The same things were measured in two ways. Each way mixes the same 4 hidden numbers, adds some noise and spreads widely along 2 directions of its own, which tell nothing about the thing.
Some things both ways: the first way, then the second way.
[ -4  21   5  -2  -3  42  -3  11 -11   0 -47   6  28]
[ -1 -23  20   2 -19  32   4  15   1 -38  -3  -2  19 -16]

[-28  36  22  37 -37   7  -7  -8  13  26 -13 -53  31]
[  3  28 -16 -33  36 -18 -13 -12 -16  51  -4  25  14  23]

[-19  61 -15   1 -25  32   0 -32  -3  -8 -54  10  20]
[  3 -12  23   3 -13  13  10  12   1 -35   1 -12  15 -18]

[-13  -5   9 -22 -20  31  39  40 -77  42 -99 -44  30]
[-25 -16 -53  17 -40 -17   3 -48 -18 -70  33  11  21 -25]

[ 13  18  39  36   7 -16 -44 -13 -53   0   5 -32 -24]
[-23 -16 -29 -13  -4   6   7   5  31  10  -7 -24  -8 -11]

[-48  78  -3  31 -51  53   0 -19  22  -3 -75 -30  13]
[-20 -31   1 -45 -15  21  -8  -6  -4 -25  12  16  37  -9]

[-23  24  37  47 -25  24 -14   3  13   9 -11 -49   9]
[-11  -4 -13 -48  16   8 -12   4   4  28 -15   5  24   1]

[-22  54   6  23 -26  22 -21  -9 -19   4 -54 -27  12]
[-10 -12  -8 -14  -3   9  -5 -11  -6   0  18  23  10  11]

[ -4  30   4   1  -4  16 -22   2 -22   6 -38  -3  30]
[ -2 -10   9  11  -7  16   1   5   0  -9   7   6   0   3]

[-18  31 -12 -13 -16  46  32 -10  52   4 -25  31  68]
[ 21 -17  87 -40  10  27  11  43   3  -3  -3  -3  17  -2]

[ -6   5  37  32 -12   0  10  -9  19  14  31 -30  13]
[-11  -7   4 -58  18   1  13  28  31  27 -26 -37  11 -22]

[ 16 -20  44  24  16 -14 -47  26 -28  23  21 -36  22]
[ 19  47 -20  22  35  -8 -12   6  -6  54 -33   7  -7  23]

[ 27 -28   7 -40  20 -29  18   6 -66  37  -1   3  58]
[ 12  25 -15  50  -7 -30  29   3  16 -17  -7 -46 -28 -27]

Other things, the second way, with their names:
j60: [ 16   4  19  39  -8  13  22  37  29 -10 -29 -46 -21 -21]
j397: [ -1   6  -9 -11   7   0  -7  -2 -13   3  -4  13  21   2]
j767: [  6   9   9  -2   9   3  -7  -5 -17  11  13  30  10  22]
j534: [-19  20 -37 -71  37 -36 -11 -29 -11  70  20  34  11  30]
j41: [ 6  7 10 -5 15  0  6 14 11 23 -6 -5 -8  5]
j664: [ -7 -12   4   8 -12   2  17   4  21  -8  13 -17 -16  -9]
j483: [ 15  17   1  43 -10 -11  25  19  15 -29 -23 -45 -11 -37]
j549: [-18   6 -65  25 -17 -19   0 -30  -4 -22   7  -2   3 -13]
j757: [ 19  42   4  -2  39 -16  -5   6  -7  61  -9  15  -7  29]
j971: [ 14  25 -18  57  -3  -8  17  17  18  -7 -32 -39 -21 -25]
j848: [ -3   8  -1 -32   8 -33  29   7  17  -2  -7 -45   2 -37]
j102: [-16 -27  18 -28 -16 -11  22 -10  10 -29  44  -8   0 -15]
j646: [ 17  22  11  12  11  -3  11  22   3   2 -28 -18   1 -10]
j217: [ -4  16 -35  10   9 -18  17  12  30  16 -34 -48 -13 -27]
j982: [ 12  -2  38 -25   6   7  11  23   0  -9 -12 -11  17 -13]
j696: [-12 -17  -7  -6 -16  13   1  -6   2 -22  11   7  13  -4]
j423: [-19 -47  19  -2 -41  29  13   2  14 -61  23  -8  14 -25]
j421: [-18   8 -24 -45  26 -20   6  -1  20  55  -3 -13  -8   5]
j961: [ 12 -21  44  12 -15  41  16  53  26 -29 -35 -37   5 -30]
j372: [-18 -22 -14 -20  -7  17  -3   3  13  -2  -2  -2  11  -7]
j329: [ -6  28 -49  13  16 -22  15  13  37  42 -37 -51 -27 -15]
j965: [-12 -26  -2  22 -31  22  -1 -12  -7 -40  28  26   7   1]
j342: [  0  -2  16 -47  18  15 -22  -6 -24  26  10  48  33  30]
j129: [ 11 -17  44  -8   4  58 -17  38  -1  14 -19  24  19  22]
j993: [ -6   2 -20   2  -7  -2  -6 -18 -14 -14  11  18  14   1]
j432: [ -1   7 -18  22  -9  -1   1  -9 -11 -20  -3   6  11  -9]
j956: [  5  20 -14  20  11   9 -24 -18 -26  28  13  57   2  44]
j250: [  9  18  22 -51  44  -9   0  19   7  74  -9   4  -3  26]
j458: [-10 -24 -12  34 -23  47  -9  11  12 -15  -8   8   1   5]
j128: [ 15  20  16   1  16 -14  19  20   9  15 -14 -25 -11 -11]
j152: [-16 -16 -14  14 -24 -14  38  10  45 -33  -3 -66 -22 -50]
j25: [ -3  19 -33   1   6 -19  12   3  13   2 -27 -36   3 -30]
j160: [ -3 -11 -15  80 -35  21  17  13  30 -34  -3 -31 -35 -17]
j720: [ -2  -4  10 -23  12  13 -10   2  -6  24   8  27  10  22]
j50: [-13   6 -55  33 -18 -14   0 -26  -4 -23   4  -2   3 -13]
j937: [ 10  -3  39 -23  19  17   4  27  13  37  -4   0  -6  18]
j234: [ 16  42  -7  10  28 -25  -2  -6 -13  43  -1  16  -9  23]
j215: [  7  24 -24   5  16   1   1  22  17  24 -51 -34   1 -15]
j808: [ -3  24 -29 -20  24 -15 -12 -13 -13  39  -8  23  12  19]
j142: [ -9  -1   7 -30  15   2 -13 -13 -10  38  31  49   7  40]
j688: [-11 -34  19 -25 -19  39  -5  10  -2 -36  -1   7  37 -16]
j643: [-11   5 -39  36  -9   0 -12 -26  -6   2  17  29  -9  20]

Some of these things the first way, each followed by its name:
[ -1  11  36  34  -9 -13 -13 -14   8  16  36 -31  18] : j250
[ 23  -9  16  -3  31  24 -18  11 -12 -10   2  33  24] : j961
[-15  44 -13 -12 -15  33 -18   3 -35   7 -85  -2  34] : j965
[ -8  -2  39  32 -12   4 -14  19 -23  28 -10 -57  16] : j808
[ -4  12  24  12 -12  -2 -16   9 -72  22 -47 -47   3] : j549
[-12  -5  10 -13 -10  33  15  36 -15  34 -50 -21  64] : j696
[-17  43  17  30 -21  19 -29  -7  -8   3 -31 -31   9] : j372
[ 23   9  13  -7  15 -30   3 -33 -73   6  -1   8  -5] : j152
[-13 105 -35  -9 -15  -4 -80 -57 -25 -14 -54  30  40] : j160
[ 13 -17  37  10   5 -22  -8   6 -26  30  26 -29  32] : j217
[ 15   2   1 -24  10  -5   7  -6 -37  16 -15  14  43] : j483
[ -2  30  -1  -6  -2  31  -1  -4 -45  -6 -66   8   6] : j423
[ -8  -9  28  10 -10  27   7  31 -15  24 -30 -36  36] : j397
[  9 -53  37  -4  28  52 -16  83  23  24  -8  -2  84] : j129
[  2  -3  20  -1   0  16  -7  22 -46  15 -40 -21  21] : j432
[ 10 -21  32   1   6 -11  -8  24 -13  39  18 -26  57] : j757
[ 21  -2  13 -12  18 -15 -26   1 -41  16   1   5  39] : j971
[-15  33  11  12 -17  20  -9   2 -35  12 -56 -29  13] : j993
[-24  34  -1  -2 -27  25  -3   6   3  23 -48 -19  54] : j767
[ -6   6  11  -4  -6  27  26   3   8   9 -17   3  37] : j982
[-11  12  21  11 -14  14 -11  17 -19  27 -30 -37  36] : j142
